The same things were measured in two ways. Each way mixes the same 10 hidden numbers, adds some noise and spreads widely along 6 directions of its own, which tell nothing about the thing.
Some things both ways: the first way, then the second way.
[-10   1  -8 -11   3  -4   6   4  -5  -7   0  16   0  -2  15  18 -11  21
   3   8  26  -8  -2  10   2  -5  17]
[-13 -17  -2   9 -27   1 -14  12  10   8   4  16  43  -9  15  -8   3   3
 -21  -5  19 -12  32  17 -18 -13 -14]

[-17  14  -3 -29 -18   4  38  -8 -18 -32   7   1  10   9 -17   5   2  33
 -32   4  19  -6 -12  35  26   0  11]
[  6 -22  19   3  15   8   2   7   3   2 -17   1   4   4  -7   6  -2 -16
  -4 -10  -2   2   1  10   2   0   1]

[  4  15 -19 -27   4  -1   4 -16   5   3 -10  -3 -10 -18  23  11  -1  15
 -14   2  18 -26   4  23  -4   1   8]
[-23  27 -33   9 -22  28 -10  13 -16  11   5 -10 -20   1 -26  14  11  20
 -19  12  11 -28 -30 -36  -9  -7   5]

[  2   3 -14  12  -1  -1   7  -6  -3  15   2  13  -4 -14  24  21 -13   7
  -5   2  23 -20   7   9 -17   6   4]
[ 18 -13 -32   5  25  -9   1   2  -9   6  -1 -10 -11  -3  -9  10 -19  12
   2  -2   9  -4 -19   4  14   2  14]

[-16   0  14  35  43  17  -4  27   0  28  -2 -20 -37  -3  21  30   8   8
  23  33  18  -3 -28  24  -9 -11  14]
[ 10   3 -14  14  12   0  -5   6  -5   0  -3   1  -8   3 -12   7 -11   3
   6   5  -3 -13 -14 -18   9  11  14]

[ -7  -8 -12   0  16   9  27  -6   1   4  -1   2   7  18  13   6 -14   5
 -12   5   9  -7   3  14 -15  -5   4]
[ 26  -1   9  -9   4  -4 -10  -5  -3  30  -2  -3  23   0   1  -7 -22  10
  17 -24   1  -8  -8  -2  -5 -14   6]

[ -5 -12  -6 -14  26  27  27 -22   2   5  19 -13  -2   2  -9 -16  17   9
   9  -1  20   8 -16  20   6   2  13]
[  2   1  22  -8   6  12  26   4 -16   7  -1 -15 -16   5  13 -11   0  -4
  35 -12 -16  11  -6  -8  19   5   8]

[  6  43  -7 -10 -17 -24  -3  17  -3 -19 -13  13 -18 -17   5  39 -24  -9
 -38   0  38 -10  -5  24  -6 -35 -14]
[-38  -6  12   2 -13   6   4  -7  -9 -20 -18 -11 -26   0 -15   2  27 -22
 -19  30   1   1 -10  -8  -8  18   6]

[ 10  14 -15 -23  -3  -3  13 -22   6   3  19  -1  -7 -22   0  11  10  21
  19 -10  30  12 -29   1   2   6  20]
[ 16  -8  -4  11  14 -18 -13  -4  28  30   3  15  43  18  19  15 -23  22
  19 -43 -10  -1   6  10   6  -2 -24]

[ 22 -31  16  15  20  11   4  -6  24  18  17  16  -8  25  16 -11  17  -7
   5 -18  -1  22 -32   4 -27  12  10]
[  7  13  23  -3 -13  -4   6  -7  -4   4  10  10   8 -20  17 -11  -4  -1
   8  20  -2   5  10  -1  -6   2  -1]

[ -4  30 -19 -12  -4  -4   2   3   5   7  -4  15  -5  -7  15  31 -10   7
  -4   4  31  -9 -16   6 -14  -1  11]
[  0 -14 -18   0  11  -6  -2  -1  -1  -9   0  -4  -1  -1  10  -3  -2   0
   8  -1  -5   0   3   4  15   6   6]

[ 19 -15  22  -7   6  16  -6   2  23  -1  23  20 -29   4   6  -9  30  -9
   0 -18  13  24 -42  23   3  11  13]
[  8  -1   7   1  15   3  24  -5 -20  -6  -1 -17 -26  -9  -6  -2  -3   1
  13  12  -6   4 -22  -2  10  15  22]

[  7   9 -12 -17 -13 -10  27  -6  -7 -10  28 -11 -17 -18   9  13  -5  12
  28   5  32  -3   2  22   7  -4  14]
[ 12   0   9   8   7  10  22   7 -20   8  -2  -9 -19 -15  -3  11  -4   8
  17  -7  -8   1 -29 -11  12   6   0]

[  1  -7  10  13  25  -5  15  -8  -6  15  12  -5   5  10  10   8 -10  21
  12   3   1   8 -19 -10 -14 -21   6]
[ -5   2 -13 -11  12  -6   8 -11 -11   1  -9  -7 -14  -1  24  10  -6   7
  20  -4 -14  13   6  25  14   2  -7]

[ -2   6   1   5  10  17   7 -17  -5  25   3  -1  -6   4  11  10   3  28
  -9   3   2  -8 -16   3 -12   6   1]
[-15   1  10  -1   7  18  15  -8 -26 -24   4  -7 -41 -20   9 -12   8  -1
  25  39 -26  -5  -9 -14  18  31  24]

[ 32 -27 -22 -31  21  21  -9 -17  50  17  -8  35 -31 -29  44  -5  13 -17
  -9 -20   4 -23 -29  24 -19  31  20]
[ -1   1 -19   5   0  -8 -20  16  10   1   9   7  21  -7 -19 -13  11  13
 -34  -6  12  -4   4  23  -5 -19   3]

[ -1   8  -5  13  23 -10  18   0  -8   4  14 -12   5  -6   8  10  -9  -4
  18  10  29 -13  -1  13  -6 -19  11]
[ -1 -12 -28  -2  13  -7   2  12   6   7  -9  -7   4  19   7  14  -3   1
   1 -30   7  10   9  20  15 -12 -11]

[-17  11  70  60  32   8  10  39 -26  10  52 -21 -22  50   7   3  24 -12
  31  35  11  22 -36  14   9 -24  10]
[  9  -4  30  18  -1 -18   1   4  28  -9   2  24  10 -10 -19 -13   3 -18
  -8  19   0   2   7 -11   1  19  -7]

[-14 -13  22 -31  12  30  -1 -33  11  13  11  12 -10  16   7 -12  28  54
 -11  -3 -10  22 -29   7   6   4  20]
[  9  -6   2 -14  -1   1  -6 -23 -14  12   2 -12   9 -11  18 -13 -15  18
  32  -3 -14 -16  -8  -7  -1   6  14]

[  4   3  -3 -16  22   6   6 -14  14  12  10  -9 -15 -22  10   2  19  13
  13   4  18  -9 -25  24  -2   2  25]
[ -5 -12 -46   7  15  -1  -5  19  -5   4  -8 -13   2  24   7  18  -1   7
   6 -40   0  -1  -5   4  22 -11  -5]

[ 12  28  -3 -25 -18 -17  14  21  23 -34  19  23 -22  -7  12  21  13 -22
  -9  -3  38   4 -43  49   5   3  26]
[ 23  36 -31  -6   2  12 -28   0 -14  30   6  -1   0  -7 -17  10 -20  33
   1  -6  -2 -27 -34 -23  -6 -23  11]

[  5 -20 -17   2  26   8  -4 -24  14  41 -36  21  22  27  31   5 -23  24
 -27 -13 -13 -11   7 -26 -50   2  -5]
[  6 -17 -36  13   6 -19   1   2  -6  20  -6 -24  17  28   1  26 -17   7
  -4 -33  24  -2 -26 -10   1  -8   3]

[-17  33  -3 -15 -11   2  21  -8 -13   0  16  20  16  22   8  14 -16  10
  -8   7  24   0  -7  -6 -10 -10   6]
[-24   2 -50  13   0 -10  15  19  -6   5  -3 -19 -35  24 -14  21   5   1
 -10  -2  27  12 -22 -18  22   1  -7]

[  5  -3  -1  17  51  10 -10   0  18  31   1 -14 -30 -24  34  12  13 -15
  21  13  20 -13  -9  19 -17 -10  11]
[ -2   1 -10 -14   4   2  -8  -3   2  -1   2  -4  -3  -4  -2 -15   6   6
   5   0  -7  -3   3   4   7  -4   6]

[  0   4  -2 -23   0  -2  14 -25   4   4   3  28  31  34   6  -9 -12  17
 -24 -18   4   5  -5 -12 -21  -9   4]
[-13   5  -4 -14 -10   2  10 -12 -20   4   6 -23  -9  -3  20  -4   6   7
  14   2  -1   6 -11  -6   2  -3   7]

[ 12  33  -9  -2  -2  -4   6  12   9   1   6   6 -15   9  22  18  -4 -30
  -8  -1  29  -9 -15  14 -14   1   3]
[ 17  15   5 -10   8  -8  -7  -7  26  -4   3  13  -3  -9 -24 -13   3  -3
 -10  15  -2   0   2  -5   2   1  -1]

Other things, the second way, with their names:
K554: [-20  -4 -18 -25 -20  22 -21  -2  -3  11  -4  -6   5  -5  19 -13   9   8
  23 -16 -13 -20  11 -19   4 -15 -11]
K346: [-10  17  31   6  -6  -5   4 -17  14  22   6   3   5  17  -3   1  -2  10
   7   6  -8   3 -16 -18  -6  17  -3]
K106: [ 19  -3  19  -1  -5  -8   4  -1  26   9  10  10  36  -3  -6 -24  -5   7
  -2 -10   7  -6  22  13 -11  -1   3]
K520: [-14   4  23 -23  14  11  17 -16   0 -19  -9 -10 -25   7  17  -4  19 -19
  15  10 -27  22   8  10  15  12   5]
K46: [  1  -8   3  14  13 -13   3   7  17 -16  -8   2   4   7 -12  18  17 -20
 -23  -8   0  14 -10   1   7   4 -10]
K742: [-31 -30  10  20 -32  -2  -2   9   1   6   0  -2  16  10   1  -9   6 -19
 -10  11  25 -11   3 -34  -9  13   1]
K871: [ 15   9 -29 -13   3   1  -6  -6   3   5  -5  -2  11   6  10   4 -18   9
   7  -7   4 -11  19  10  -4 -10   7]
K664: [-24 -34  -9  13 -11   0   0  21   1  -6 -16   4   5  13  15  11   5 -32
  -7  -5  17   4  22  -6   8   1 -14]
K710: [ -6  -3  14   9   3  -5  13   8   0  -7  -6  -1  -7  -3 -11   5  14 -10
 -15   2   3  14  -8  11   2   4  -5]
K859: [ 34   0  14 -15  38 -27   3 -28  20   2   1   4   3  -9  -5  -7 -15  10
   9   2 -16  18  -4  32   8   7   5]
K847: [  8  18  35  23 -15  -4  -1   1  -7   7  17   2  34   4   9 -11   1   8
  15 -10 -16 -11 -18 -28  -8   9  15]
K25: [  5  12  -2  -1 -12   1  23  -1  -4  -3   2 -17  10  10  14   5   3   0
   4 -11   8   2   5  -1  -7  -3   6]
K176: [ 24  13  -1 -21  18   4 -10 -14   0   8   4  -1  -1 -13  -8 -10 -10  15
   5   4 -12  -5  -6  12  -1  -9  15]
K814: [ -3   1 -38   7  -8   8  -4  18 -14   2   9  -6   8   4  15  -1  -5  12
  10 -11   7 -16   7 -11   9  -9   8]
K190: [ 12   1 -11  -2   9  -5 -23  -9   9   2   9   0  17 -13 -16   0   6  16
 -20  -2  -4 -12 -23  -1  -7  -8   6]
K193: [-29  12  -1  -1 -12   6   8   5   9   9   4  -7 -22  19  -1  11  22 -10
  -1   1   2  15 -20 -38  15   1 -21]
K813: [ -7  14   3  -2 -10   1  -4  -7   5  10   0   4   2   3   0   9   1   0
 -12  11   6   1  -4  -7 -10  -3  -6]
K353: [ 18   2  34   1   7  22  17  -8  -8  -2   4 -14   2 -11  -5   9  11  -2
   2  -8 -16  -4 -35 -20  -5   3  12]
K195: [ -7   1 -23  22   0  -9  23  20  -6  -7   9 -25   2  21   1  21  20   2
  -8 -30   7  12 -28 -12  14  -2  -3]
K109: [ -5   7 -12  -7  -5 -17   4  -8  11  -7   2   7 -15 -11   9  -8  -1  -2
  15  21  -1   7  14  -7  14  13 -13]
K706: [  8 -12  41  12 -12 -17 -13  -3  39   7  15  22  50  -5  -8 -21  10  -7
 -18  -3   2  -2   6 -12 -13   3 -12]
K936: [-22 -14  33  -7 -18   7 -11 -11   4  17  -3  10  19 -11  12 -13   5   2
  -3   7  -3  -2  13  13 -14   0 -12]
K571: [ 10 -12  25  -4  14 -15 -10 -16  16   6  -2   6  32   6  10  -6  -5  -4
  -4  -8  -7   8   7  22  -7  -1   4]
K941: [  7   6  -6 -18   6  16  15  -3  27 -15   0   7  -8 -11  -4   6  13  -6
 -19  12   2   7  23  19  -2  -5 -14]
K777: [-18 -37  31  42 -13 -20  -2  26  17 -16  -4  12  51  14   5   1  23 -29
 -26 -26   6   7  12   5  -5   7 -12]
K824: [ 12  11  45   7   0   0  16 -11  30  15  17  13   7  -2 -12 -13  -2  10
  13  10 -10   1  -9 -22   0  23  -5]
K524: [  2   4   6  11 -11  20 -10   7 -54  16   2 -15   3  -9  17 -11 -16  16
  43  -9 -20 -31 -27 -33   4   3  33]
K236: [  7   3 -25  10  -3 -15   7   6  12  24   1  -4   5  13 -10  25 -13   2
 -21  -8  35   8 -14 -10  -3 -13 -16]
K795: [  0   7   2   1 -16  16  -9  -2  -5   8   7   1   7 -21 -21 -16   2  20
 -13  17   7 -27  -7  -6 -20  -2  14]
K466: [ 19  32 -29   3  -9 -10 -35  -2   8  25   9  12  26   0 -12   7 -18  21
 -15  -4  12 -21 -13 -18 -16 -23  -2]
K802: [  7  39   1  -5 -21  16   2  -4 -25   5   6   7 -23 -35   5 -14 -11  19
  31  31 -14 -22  -1 -24  -2   6   8]
K357: [ -6   1 -10   2 -17  -3 -17   7   2  -2  -5  13  22  -4  12  -7  -1  -4
  -1  -1   4 -12  29   6  -8  -7  -5]
K462: [-16  -5  23   4 -28  14  28  14   4 -15  -6  -5   3  -3   4   3  28 -26
 -13   0  11   7  14  -8  -8   0 -14]
K498: [  2  -6  45  -4 -19   7 -21 -10   2  30   1  24  34 -20  14 -17 -16   4
   6  10  -3 -12  14   1 -21  -6  -7]
K420: [ 24  21   4  -7  -7   7  13  -4   1   6  11 -12  11  -4 -14 -11  -1  13
  -5  -2   8 -10  -8  -6 -15  -9  17]
K546: [-10  12  24  11 -11  14  13   6  -8  -7   0   4 -13 -11 -14 -16   7   3
   1  26  -7 -11   3  -4  -6  19  15]
K764: [ 19  -4 -12 -18  12  -1   3 -12   7  -6  -3  -9   0  -3   3  -5  -4  -2
   9  -3  -2  -2   5   2   5  -2   9]
K249: [  2 -16  25  -4  -3 -18  -2  -3  29  12  -3  17  22  -9 -11 -22  -2  -1
 -12   2  11   7  25  28 -10   0 -13]
K456: [  6   9   5  10   2   3   3   0  13  16   4   0   6  16 -15   8  -7   5
  -5  -3   5  -6 -15 -19  -3   6   3]
K409: [ 16  12 -47 -35  23  16  23 -15 -24 -16 -14 -24 -45  -8  19  14 -15   0
  19  17  -2   5  15  23  13  -5  20]
K834: [  5  -1 -45 -40  19  31  -7 -15 -27   0  -9 -21 -29 -19  15   8  -8  17
   9   6  -8 -11  -2  21   6 -21  17]
K669: [  5  14  13 -19  -2 -11 -18 -20  17   4   3  21  17 -20   9 -16  -3   8
  -6  21  -8   3  26  29 -13  -7  -7]
K132: [  1  15   3   3 -12  -8 -15  -5  22  -4  10  23  30  -9  15  -3   7   7
  -6   1 -11  -3  20   6  -7  -2 -17]
K79: [ 15  18  -6 -13  -6   2  -6  -9  10   2 -13  14   6 -11  10   5 -10   2
  17  -4 -12 -10  23   4  -4  -4 -17]
K72: [-20   5  13   0 -13  11   1   3  -7   6 -13   1 -12   8   4  -2   1 -13
  11  10  -2  -2   7 -14   2   7  -2]
K707: [ -1  25   2  12  -7   9  13   2 -12  -8   8   0 -19  -9 -12  -2   3   7
   4  26  -4 -12 -14 -24   0  17  15]
K207: [ -2   1  19   3   4 -27 -19   0  45 -15  -5  27  14  -5 -29  -9  23 -22
 -36  12   0  14  11  12  -3   1 -21]
K394: [-19 -15  37  21  -2  -8  29  12   7 -20  -2   6 -17  -8 -10  -2  27 -24
 -14  19   0  24  -5  -1  12  24 -12]
K654: [-13 -12 -17   8   5  -5   0  25  -2   0 -11   8 -14  -2  -9  16   5 -19
 -35  11  26  18   5  19   8 -14 -15]
K65: [  4 -25  17   4  -4  -1  30  16  -1 -22  -8 -19  16  11  11  -2  20 -38
  -8 -20  12  16  13   4   2  -5   7]
K691: [ -2  33   9  27 -25   7   5  12 -23 -12  12  -3   1  -8  -7   5  14  -2
 -11  17  -1 -14 -26 -39 -11   6  15]
K278: [-13  -6 -27  -6  20   6  16  -5   0 -23 -12 -12 -31   5   1  20  10  -7
 -11  12  -2  12   3  23  12  11   1]
K794: [ 13 -22  19   5   4  -3  -3  -2  -5  -4   0  -8  28 -10  -1 -19   3   3
   8 -18 -11 -13  -8   4  -4   3  18]
K746: [ -9  -5   3  15  -3   6   2  17 -11 -11  -2   8   7  -1  21   2   4 -11
   5  -1  -9   0  15   3   9   4   0]
K771: [-11 -13  -3 -24   2  -5  -4  -9   7  -5 -17  -1 -19 -14  -6 -11   9 -12
   0  12  -1   9  12  13   7  -1 -11]
K754: [  0  14 -12  -2   2  -6 -10   4   2   5 -11   3  -2  11  -2  12  -1  -8
  -5  -5   1   5   2   1   3  -9  -7]
K478: [ -4  -5   4   2   5 -11  13   1 -12 -25 -21 -13 -11   4   3  11  15 -27
   0  -5  -7  15  -2   9   7   5   3]
K736: [ 18   5  -7   0   9   3  -5  -4 -12  20   5  -3   2  -8   4   6 -20  16
  13  -4  -3  -9 -21 -13   2  -4   7]
K344: [-30  17  -5  10 -19  11  -1   6  -3  -8   4  -4  -7   8 -10  -1  25   3
 -14  13  -2  -8  -7 -16  -5   7   3]
K496: [-18 -20   7  22 -33   1   4  24  -8  13   2   1  26  -1   9   5   5 -11
 -18  -7  29  -5   1 -16 -12  -9 -13]
K589: [ -4  -8 -60 -21 -10  -3 -22  -8 -21   7 -15 -14   8   5  35  -2 -22  12
  34 -18   3 -22  26   4   5 -13   5]
K899: [  6 -33   1 -20  29 -10   1 -12   7  -1 -13  -9  -8  -3  -4 -11  -3  -6
   6  -7  -5  12   3  28  14   3   6]
K127: [ 17   1 -62  -6  17  -9  -6   6  11  -9  -1 -21   5  22  -8  11   2   7
  -2 -35   4  -8  -9  -7  14 -14   8]
K651: [  9 -11   2  -8   5   1 -17  -7  -6  15  -7   3  17  -7   9 -10 -16  11
  19 -13 -11 -14   4   9  -2  -4   7]
K218: [ -4 -15 -13 -11 -15   5 -34  -2   1  15  -2  12  39  -6  32 -16 -14  10
  22 -18  -9 -25  32   5  -5 -12  -5]
K272: [-12   8  18  25  -9 -18  -8   4  -4   6  -5   4   6  15  -2   9   3 -12
   5  -2  -6   2 -22 -29   3  13  -5]
K701: [ 14  -4 -21 -27  26 -30 -23 -17  33   2 -16  18  -4  -3  -3  -8 -15  -4
  10   2  -8  11  30  30  16  -2 -17]
K474: [ -4 -17  11   8  12 -28   3  -1  14   3  -9   0  12  11  -9  -2   3  -6
 -12 -10   6  20   1  30   3   5  -5]
K910: [-21  -6   4   1   8  -8  13  -1  17   1  -5  15 -14  -4  -1   3   2   4
 -19  25   8  21  26  48   3  12 -19]
K495: [ 14  -3 -19  -3  18  -2   1   5  -5 -14  -1  -5 -13  -7  -8   2   1  -8
  -8   8   2   3  -6   3  12  -4  13]
K682: [ 31  -2  18 -26   5  -9  -7 -24  10   0   2   7  15 -28   7 -30 -14   0
  17  14  -8  -5  19  11  -7  -2  12]
K744: [ 42 -33  32 -26  37 -14 -13 -25   7   2  -8  -4  38 -10  19 -23 -17  -5
  23 -29 -25   6  11  39   1  -9  20]
K276: [ -6  18  13   0  -7   6   6  -9  -2   6  10  -7  -7   0 -10  -3   7   9
  -7  16  -2  -2 -20 -14  -6   6  10]

Some of these things the first way, each followed by its name:
[ 34  29  24   9  -4 -28  -8  -2   2  -4  33  -8  -1 -11  -1 -21  34 -38
   6 -20  49 -17  -2  34  -4 -13   7]
K127
[ 14 -24   4  39  52   5 -18  10  15  31 -21 -14 -14   4  23   9   4  -7
   9  -1   8  -5 -10   3 -26  -6   3]
K871
[  3 -15  -8 -26  26  34 -13 -23  29  15  -6  -7 -34 -29   5   0  38  22
   3  -6  23  11 -28  30   8  17  21]
K456
[ -4  -6 -16 -14  25  18   4  11  18  12 -16  15 -10   9   2  13  -9   7
   3   0  17   6 -38   3 -19  -3  10]
K847
[ -3  36  13  31 -11 -26  23  32 -24 -16  20  19  23  55   9  17 -26 -31
 -18   5  29  -2  -1  -2 -14 -20  -8]
K682
[  7  -7  13  -7   3   5  22 -19   2  -2  14  -5   2   8  -8 -13  17  16
 -20  -7   2   1 -20  29  -5  -6   6]
K754
[ 10  17   5  11  -1  -7  17  -1 -15   3  34  -9 -15 -10   6  12  -4  -9
  21   5  33  -4  -3  14  -1 -14   1]
K394
[ 19  -5  -3 -15  14  -4 -13 -21  30  23  -3   8 -20 -22  40   3  14   9
  -2  -7   5 -22  -6  25 -24   7  16]
K190
[  1  19   6  21   6 -24  23  22  -9 -22  15  10  14   9  -1  11 -11 -29
 -13   4  38 -10 -10  29  -2 -26   7]
K744
[ 28  -4  -6  16  36  -8 -12  -2  22  39  -8 -12 -19 -11  34  14   0  -5
  28  -4   6  -9 -18  -5 -39  -4   7]
K132
[ 30  33 -15 -29 -19  -8  28 -47  14  10  21   4  29  21   7 -18   8 -14
 -33 -32  10  -2  -5   1 -34  12  -2]
K193
[  6  -2  45  34  26  14   0  39  -6 -13  35   3 -32  24   1  -2  23 -31
  12   6  20  20 -55  22  29 -13   7]
K546
[  4  12   4   4 -11  -6  29 -11 -16  -2  16  28  30  41   8  -2 -20   7
 -23 -14  -1  -1 -12 -18 -16  -6  -2]
K859
[  4  -2  36  10  -2   9  10   1 -13  -5  35   1  -7  21 -12 -16  25   8
   1  -4  17  10 -27  20  14  -1   5]
K707
[-11   9  -3   2   9   9  26 -28 -19  11   8   1  20   8  15   1 -14  19
 -24   8   3 -26  19   6  -7 -10  -2]
K899
[ 10  -7  -7  -9   6  10   8 -16   5   2  10  17 -11 -23   3   5  -8   2
  -9  -9  22  -4 -10  11  -1 -13  -1]
K474
[  5 -18 -11 -41  13  15   9 -27   9  11 -15 -13   3  28  10 -15   3  41
  -6 -12  -8  -2   7   1  -9   6   6]
K462
[ 14  18 -24  -6  13  16   8 -19   3  24   4  -2  -5   5  19   7  -5  -9
   8 -11  22   2 -13 -18 -15  16  -4]
K824
[  6  17  11 -12 -10 -13  19  -8  -2  -2   9   2  11  30   5  -1   1  18
 -16  -5   2  -7 -16  11 -13  -7   5]
K46
[ 40  -6 -29   0  -1   4   5 -26  17  25  -4  19  12  -3  15 -12   1 -18
 -20 -35  16 -28  -3   3 -35  32  -1]
K814
[ 21   0 -23  18  13  -5  11  10   9  13 -10   3  -6  -6  11  21 -12 -15
   0  -8  21 -15 -23  13 -27   6   4]
K746
[  8  -3   5  -2   2   5  10  -9  -4  -8  27  19 -17 -20   8  10   3   8
   9  -8  22  14 -28   5  22   0  12]
K910
[-18 -12  -2  11  14   3  30  -1  -5   2  10   1   0   6  21  17  -9  23
   0  23   5 -14   1  30 -10  -4  17]
K654
[ 33  13 -17 -37   1  -9 -14  -7  36  -1  -6   6 -24  -5  29   2  26  -3
   7 -24  24  10 -28  15  -3  29  22]
K941
[ 30  11 -20  20   1 -14  13  10  11  19 -19  25  18  34  35  13 -28 -31
 -33 -16   2 -29  -5  -4 -53  15 -10]
K495
[ -2   3  -1   5   9  -9  12   1   0  -1   7  10  -3  -6  11  19 -10   7
  -3   3  21   0 -11   9  -8 -16   7]
K669
[-13  -6  10 -10  -5   2  23  -5  -7  -8  17  17  13  35   6  -3  -3  25
  -6   2   9   7  -3   9  -6  -1  13]
K496
[ 13 -17  22  33  54   5 -17   6  17  21  14 -12 -29 -18  19   0  26 -24
  24   3  27   6 -17  22  -9 -19   9]
K276
[ 21 -16   0  23  25  -8 -10  20  14  20  -9 -10 -26 -13  11  15  -3 -14
  18  -2  25 -14  -6  24 -31 -15  -1]
K691
[-20  17   8   0  20   9   5   0  -2  13  10  -2  -3  17  17  10   7  15
  12  19  21   0 -10   7  -8 -12  17]
K706
[ 12 -16  15  21  40  15 -12  11   6   9  22  -4 -27 -10  14  -8  25 -27
  32   0  37   4 -14  17  11  -3  12]
K106
[ 18  -5  25  16  -9  -8  16 -11 -13  -5  31  -1   6   6 -12 -18  15  -1
 -15 -14  17  -9  -5  29   3  -8  -2]
K357
[  2   5   1 -24 -12   0  15 -15   5 -19   7  27  14   6 -17  -3  10  13
 -37 -17  22  10 -30  22   5  -3  12]
K571
[ -4   3  -3 -17   9  13   8 -24   7  11  -2  -1  -6  -9   9   5  17  32
 -12   2   9  -5 -18  22  -2   8  16]
K218
[ -2  14 -12  -7  15   0  -4  -1   9  14 -14   0  -4   5  19  16  -3   9
  -3   3  20  -6  -1   7 -18  -3   7]
K764
[-12  13 -12 -59 -21  -6  20 -29   8 -23 -11  27  19  10  12   5   5  56
 -40  -4   3  -7 -11  27   8  14  28]
K834
